The rows come from 4 hidden closed curves, with some noise, and rows from the same curve form a group. Each curve winds through 4 dimensions. The rows are also pushed far along 3 directions, which tell nothing about the answers.
(in the rows, 128 means zero)
Some rows, each with its group after it:
[153 131 186 122 208 142 123 190 109  90 157 125 104 108]	Z_171
[129 132 148 135 158 138 158 180 116  91 148 105 107 133]	Z_171
[113 138 122 156 101 156 172 104 147 110 158 151 144 138]	Z_664
[ 93 132 115 147 109 105 121  84 135 122 131 134 142 162]	Z_664
[104 119 105 159 128 116 174 111 103  96 126 177 137 149]	Z_171
[141  91 114 145 164 135 166 177  57  67  27 132  75  38]	Z_143
[140 158 110 135 113 151 110  91 147 141 116 156 153 152]	Z_710
[183 101 139  86 153 140 112 170 109 160 105 119 111  47]	Z_171
[153  93 114 105 113 127 116 131 116 160  80 128 119  51]	Z_171
[161 135 164  95 139 134  89 163 139 154 107 136 106 138]	Z_710
[118 159 125 146 123 140 118  68 159 139 188 115 167 153]	Z_664
[127 122 101 152 129 136 146 104 106 109  91 161 131 104]	Z_664
[165  91 100  95 121 117 108 125 103 181  67 137 122  53]	Z_710
[120 150 138 152 152 149 133 121 132  88 158 119 134 136]	Z_171
[123 133  94 138 119 119 111  86 124 138 102 116 142 126]	Z_664
[133 130 149 105 132 110 112 147 135 152 143 126 121 159]	Z_171
[126 142 145 136 125 140 105 118 144 116 114 116 120 128]	Z_143
[153 124 132 110 130 135 122 170 113 133  61 129  93 115]	Z_710
[136 124 189 103 191 115 115 228 109  95 150 114  89 144]	Z_143
[104 145 100 180 102 163 189  88 134  80 133 164 145 138]	Z_664
[152 114 149  98 135 119  90 127 134 166 123 144 128 109]	Z_710
[148 159 138 131 142 149 104 119 144 126 130 144 138 151]	Z_710
[159 128 114 119 135 138  99 108 122 151  86 139 134  88]	Z_143
[105 123  78 153  76 121 138  57 129 136  78 172 149 134]	Z_710
[109 182 135 150 103 145 105  65 182 131 171 155 167 215]	Z_710
[135 128 153  96 138 107 109 162 137 160 166 110 123 155]	Z_143
[115 105 137 149 141 133 157 179  89  60  52 109  69  81]	Z_143
[107 104 122 137 111 121 157 134 118 113 119 127 115 114]	Z_171
[179 129  87  98 109 146 108 115 126 188  85 142 147  87]	Z_710
[155 125 107 116 129 130 105 100 121 165 113 117 142  88]	Z_664
[163 129  82  98 123 119 100 109 120 191 102 138 154 119]	Z_143
[ 99 160 103 168 110 131 109  45 151 115 134 134 163 166]	Z_710
[143 134 155 130 147 142 113 125 132 122 126 117 118 103]	Z_143
[171 101 129  63 133 104 103 189 109 189 102 105 105 106]	Z_143
[193 129 166  44 116 131  54 180 160 224 107 107 108 122]	Z_664
[142 143 138  98 109 122  74 112 161 177 132 100 133 145]	Z_171
[151 118 107 110 111 128 114  92 132 178 120 134 148  92]	Z_664
[118 114 153 126 132 121 149 152 125 117 154 123 113 124]	Z_664
[114 120 165 124 136 124 133 150 140 117 172 122 120 139]	Z_171
[171 105  96 105 119 126 116 113 110 180  72 129 128  65]	Z_143

New rows, each followed by its group:
[151 149 118 122 145 132 113 113 131 153 149 109 147 142]	Z_143
[149 110  93 107  97 133 152 144 122 162  98 134 127  98]	Z_710
[138 139 125 118  91 144 122 108 159 160 132 153 142 146]	Z_664
[111 142  93 147 113 121 155 101 124 127 129 147 146 176]	Z_171
[143 110 133 106 116 121 122 152 124 152  95  94 101  98]	Z_143
[135 148  90 135 116 131 124  94 129 144 114 110 150 139]	Z_143
[126 126 106 148 119 145 134  91 131 118 127 136 147  92]	Z_171
[168 140 106  99  98 146 101 107 149 187 101 158 150 129]	Z_710
[167 117 114  89 136 114 109 132 117 190 127 128 136 107]	Z_143
[138 156  77 127  93 135 115  78 144 173 114 123 161 154]	Z_171
[103 112  77 148  73 124 163 103 121 125  86 115 125 108]	Z_171
[142 131 140 110 112 142 132 168 137 140 112 102 104 128]	Z_664
[143 107 101 103  89 124 125 136 128 169  83 100 117  88]	Z_171
[172  97  85  84  83 133 113 120 128 210  81 114 134  53]	Z_171
[112  95  95 149 114 121 157 138  88  89  45 154 105  84]	Z_143
[120 149 179 130 175 122 124 128 148 118 239 135 151 182]	Z_143
[ 95 124 122 177 151 132 205 142  97  52 152 154 126 140]	Z_171
[105 122 115 155 117 130 143 125 116  85  91 111 111 109]	Z_171
[120 141 112 118 108 116 112 121 143 153 138 115 140 169]	Z_143
[141 124 101 123 121 122 129  98 121 157 123 169 152 131]	Z_171
[ 92 152 166 176 153 147 158 115 139  60 189 167 137 175]	Z_664
[148 135 112 127 137 134 117  94 128 149 132 160 157 125]	Z_171
[116 120 157 155 187 145 189 204  89  38 161 114  96 107]	Z_710
[135 112  95 137 111 136 153 104 116 136 107 132 137  83]	Z_664
[ 92 133 166 148 137 129 150 142 143  86 187 110 122 156]	Z_171
[107 153 111 142 107 124 133  96 150 136 160 104 149 178]	Z_143
[179 136  82  72  85 112  66  99 143 241  68 127 147 139]	Z_171
[111 133 112 151 138 124 132 115 116  92 119 158 139 143]	Z_143
[124 107 112 114 109 103 121 121 121 155 100 122 121 116]	Z_664
[115 130 103 128  90 124 107 104 141 135  83 138 132 136]	Z_143
[118 104 124 157 171 120 170 170  64  56  64 156  88 102]	Z_171
[ 98 102 102 151 117 115 168 112 108 100 127 128 129 102]	Z_710
[158 132 109 110 135 131 112 142 115 150  94  96 119 110]	Z_143
[132 101 172 106 144 117 123 190 116 119 114 115  84 107]	Z_143
[131 129 111 124 103 135 126 128 136 139 111  93 124 112]	Z_171
[ 97 123 143 167 164 123 148 144  94  51 105 114  97 119]	Z_710
[106 138 143 126 108 119 118  97 167 145 189 123 153 168]	Z_710
[104 152 169 152 139 148 144 121 154  89 190 161 138 177]	Z_664
[144 115 137 128 182 122 159 174  86 101 137 117 110 107]	Z_143
[156 125 154  76 110 121  75 127 165 205 162 116 140 129]	Z_171
[146 149 166 117 160 139 101 123 151 144 193 102 143 135]	Z_664
[164 104 153  72 131 121 112 188 132 175 132 109 107 103]	Z_710
[157 100 162 100 145 137 152 202 112 130 120 118  88  78]	Z_664
[185 125 134  62 140 115  84 175 122 204 100 116 112 128]	Z_171
[ 93 128  92 160  84 130 164  98 134 104 117 109 133 132]	Z_171
[109 128 163 133 172 117 137 193 109  72 146 126 101 157]	Z_143
[114 144 144 158 165 136 135 109 127  91 178 122 141 133]	Z_664
[140 145 169 118 179 124 119 138 136 137 214 127 145 159]	Z_143
[129 121 131 139 164 129 133 153  98  86  98 149 113 110]	Z_143
[111 143 199 142 176 142 155 204 132  61 198 110 100 171]	Z_710
[157 144  94 117 129 128 117 101 125 172 123 113 152 127]	Z_143
[125 109  79 127  79 127 162 115 124 148  98 137 134 113]	Z_710
[159 110  78 110  82 132 112  92 121 185  36 112 122  63]	Z_143
[132 148 122 142 135 136 107 107 130 119 105 129 133 132]	Z_710
[186 161 145  84 136 148  54 118 161 194 129 131 147 138]	Z_710
[119 156 149 158 179 142 133 130 122  72 162 131 132 149]	Z_143
[ 99 134 119 168 145 128 167  98 115  86 159 180 151 161]	Z_171
[152 122 167 120 180 132 131 163 109 120 150 116 108  98]	Z_143
[117 147  87 163 102 152 155  89 128 105 100 169 148 149]	Z_710
[132 134 146 135 148 138 139 144 128 111 154  99 118 118]	Z_664
[117 102 153 139 145 131 147 191  97  67  67 107  67  86]	Z_143
[146 101 133  99 122 111 105 158 108 150  54 120  88  93]	Z_710
[118 149 165 133 152 122  90 110 150 122 169 109 135 156]	Z_710
[147 134  93 110  75 135  82  81 153 182  64 118 138 104]	Z_143
[127 171 127 122  81 148 102  70 195 177 189 111 170 186]	Z_664
[142 144 138 115 149 122  79 114 137 151 140 109 138 133]	Z_664
